There are 3 ways to turn a row about zero (a turn may also mirror it). The second row of each pair is the first, turned, with some noise. The first 33 pairs use one turn. New pairs use 3 turns, one after the other, and a turn may come again.
Known pairs, each followed by its turns in order:
[ 11  -1 -15   5 -14  10   9   9   1   6]
[-10 -18   3 -17   2  -5  -1   5  -6 -12] | A

[  1 -21  -6  -5   1 -61   4  15  32  -6]
[ -4  29  14 -20   8  -1 -39 -51 -11  12] | F

[  5 -22 -30  19   8  11   0 -16  -4 -44]
[ 15 -19 -12 -37   8 -36   7   4  16  23] | D

[ 32 -23  21 -43   3  23  12  -4   7 -42]
[-17   6  -2 -23  11   0 -37  56  -5  26] | F

[ 38   6  -8  43  16 -10 -16   8  12  -6]
[-18 -24   0   5 -39 -14  38 -16   9   7] | A

[-61  39  28  22  13 -17  -8 -17  13  -3]
[ -6  13  23 -21 -14  23  57 -26  38  11] | F

[ -5  -5  13  16 -15 -32 -61 -33  13 -26]
[-43  13  -9 -20  14 -24  18 -57  32  -9] | D

[-18  -1  61 -36  19  -9   4  -9  44  -1]
[  2  23 -20  14  23  65  14 -40   0  14] | D

[ -6  54 -38   3  -6  13   2  42 -26  48]
[-33  -9  65   9   6 -15 -22  -2   0 -55] | A

[-13   1  -1 -43  37  18 -11  48  -6  15]
[-25  47   9  -7 -24   9 -46   2  17 -21] | A

[-4 -3 33  1 -7 20 61 -4  0 12]
[ 32 -17 -15 -36  31  -2  -6  12  37 -22] | A

[ 34 -17   2   2 -61  11  -2 -33 -18 -22]
[-47 -40 -21 -18  31  -7  -5  17 -30 -21] | F

[  5  32  46 -29   7  12  44   7  10  21]
[-10  15  -5  25  23  40 -11  24  54   6] | F

[ -6  20  38  36  26   8   8 -13 -10  48]
[21 -9  0 43  8 49 38 -5 10 12] | F

[ 10 -50  15  -7 -43   5  13   4   1  -1]
[-35 -39  19   8  17  -7 -38   5 -17   6] | F

[ 24  15  -1   8  23  -3   4 -33  17  -8]
[ -1 -30 -18 -26  10   9 -22 -11  12 -10] | D

[-17   7  18   0  -2  -3   3  14  -1 -13]
[ 12   8  -3  12  -3 -17 -10  20   7   0] | A

[-57 -61  21  15 -46 -16  46 -16  -3   2]
[ 45  14  33  26 -34   6  69 -10  50   9] | D

[ 29   4 -17 -58  48   7 -22  24  25 -18]
[-16  22 -14 -34  53  23 -28  17 -34  32] | D

[-33 -55 -28   8  -5   4   7 -10  -5  -1]
[ 15 -10  30   0  11 -17  37  13  32  31] | D

[ -5  20   3  43  25 -11   1  44  35 -31]
[ 44   5   1  -2  34 -27 -26 -39 -27 -18] | D

[  3  23 -17  37 -37 -38  35 -11   3  39]
[-18 -15 -34  26  24  10   8 -66  10 -21] | F

[-21 -21  61   0 -43   1 -25  -5  11   2]
[ 21  11 -59  42  25  16  11  32  -5 -23] | A

[61 -2 -7  2 -9 57 -3  3 -1 24]
[-24 -42   0 -26 -20   5  11  28 -56 -12] | D

[  9 -21   6   6  10 -43   7  -5   2 -23]
[ 16 -21  -9   9 -22  11  -2   7  12  43] | A

[  3  18 -19 -52   6 -30   3 -61  20   0]
[ 42  20  34 -16   3  46   9 -19 -33  31] | A

[ 10  10  61  -3 -19 -11  12  51  11 -23]
[ 16   4 -18   8 -24  -1  12  65  38 -25] | A

[  1 -21 -17 -33   0 -17  14 -26   5 -29]
[-28  22   1 -17  14 -31  -7   9 -12  25] | F

[ -8  21  15   9 -39   5   6  22 -16 -15]
[ 12  26  -5   9 -42 -23  -1 -11 -16  -9] | D

[-11 -11  16   4  14  -7  16   5  -1   0]
[ 12  -1 -13   1  -1  -3 -13  -3  21  -1] | A

[-13  12  30  -2 -10  22 -41  11 -34  25]
[ 25 -26  31   8   5  17  20  21   4 -40] | F

[-22 -10  28  -8   3  12   6   2 -17 -32]
[ 18  20 -32   7  -1  -3  23  -6   3  16] | D

[-18   1  61 -15  28  -2  -1  14  -4   2]
[20  6 44 -6  8 35  0 23 30 26] | F

New pairs. What belongs after each?
[ 15 -49 -11 -20  -2 -22 -20  19  14  18]
[-47 -10  20 -11   8 -26  23 -25   0   2] | D D A

[ -8  25   6 -35 -31   5  14   3  15  41]
[ 46   5 -12  -9  33 -19 -36   5  23  -1] | D A D

[-17 -17  35  16  30  27  -8  -1   5  26]
[-21   8 -15  10 -31  28  12  31  26 -25] | A A D

[-22 -36 -13  18   1  -9  -2  50  -6   8]
[  0 -29 -33  41 -18 -22   5   2  -1  14] | F A F

[ 43  -2  -4 -44 -36  13  35  -8   9  30]
[  3  52  49  12 -21  -4 -15   2 -16 -30] | A A A

[  2 -29 -30 -53   7  -4   0  26  48  25]
[ -4  27  37  22   1 -49 -27  -7  54 -13] | A A A

[41 -4  4 51  8 14 31  7  4  1]
[ -5 -19 -12   3  -7  52   5   0 -48  -4] | A D D

[-40   8  13  11 -51   4 -36 -10  -7 -46]
[-67  26  31  -1 -28   7  12  -6  -7 -30] | F A A

[ 17 -20   7 -20 -12  15 -23 -21   7   5]
[ -1   9   9 -30  11  30  20   3 -14 -11] | F F D

[ 25  33  16   7 -19   6  -9  30 -11  17]
[ -9  33  30 -18  15  -4 -21  10  -5 -26] | A A D

[ -9 -13 -25 -11   7   2   9 -11  34  -8]
[ -8   8  -8 -16  19 -27 -22  -6  12  -4] | D D A

[-11  -8   1   1  47 -16  13  20 -16 -10]
[ -2  13  16  10 -40  16  13 -28  22   4] | D A D

[ -6 -18  53 -29  38   5 -10  34 -16  12]
[ 30  -9  14 -37  -2 -40 -14  35 -37  -1] | F A A

[  2 -25 -15 -23   2  11  21  28  -5 -37]
[-21   5 -54 -13 -12   1  -3 -19   2  -3] | F F D

[ -3  -3 -16 -17   6  -1 -23  61 -26 -12]
[-15  37 -42  -5   2  15 -13  30 -19  16] | D F F

[ 17  10 -16  -6  39  11 -22  -8  22  10]
[ -6  16   9   1 -26 -17   5 -11  27  34] | A F F

[  1 -29   9 -17  50  10 -13   3   2   4]
[  8 -24 -23 -33  18 -14  13   0 -27  14] | F F D

[  1 -21  12   8  61  -5  -8  24   2 -34]
[  9   9 -42 -20 -23 -33  33  25   7 -10] | A A D

[  7 -11  21  36  21   4 -24  37 -20   0]
[-28  13   3  -4  27  49  14   6 -25  14] | A D F

[ 61 -40 -43   0  -9 -16  23   7  35   0]
[-21  41  30 -20 -19 -29   4  28 -23 -55] | D A A

[-27  13   3   7 -34  -6  -2 -24   0  57]
[-14  -5  33 -29  23  36 -26  12  22 -27] | F A D

[-11   8  -4   0  -2  -2  32   6  12 -19]
[  2  28  18  -4   4 -15  -3  13  10  -6] | A D A

[-12 -50   6  32  -3 -17  32  -2  13 -17]
[  9  12  44  -1   3  25 -15  18  38  27] | A D F

[ 15  58   6  -4 -17 -18 -26 -27  33  56]
[ 32   6  26   4  47  61 -34  33 -13  -1] | A A D

[ -4   7 -14  61   2  18  -8   4  -3 -34]
[  3  -7   0  50 -23 -16 -25 -16  10  33] | F F A

[  2  55  -8   6  -5  -3   8 -25   0   0]
[ 52   1  -1  11  16  18 -21  -9   2  -1] | D D A

[-25  12   7  15  -5  11 -11  12   1 -17]
[  7   6  15   4  -5   4  27 -13  -5 -27] | A A D

[-42  52 -21 -18 -39  17 -19  38   7  18]
[-51  45 -21  13  41   0  25  32 -15 -22] | F D F

[  2   0 -31   2 -53 -35  17   4   7   4]
[-10 -27  32   4  31  38 -12 -25  13  12] | F D D

[ 42 -30  38 -53  36  -2 -20 -39  -2 -61]
[-59  12 -42  42 -10  22 -12 -26  18 -70] | D D A

[ 16  13  36  28 -11  57 -13  31   2 -24]
[ 14 -10   1  25  63   1  -6   4  47  -4] | F D F

[ -4   3 -12  31   6  12   3  -2  29 -26]
[ 26  -4  -6  20  -8 -20 -15   2   5  33] | F F A

[ 19  22   8   3  -2  46   6  -2 -44  -9]
[-29  38  39  14  -3 -13  19  -9   2  27] | F A D

[-17   3   9 -32  20  19  20   2   9  25]
[  0  13  20  13   2 -30  27  -2  -3 -22] | A D F

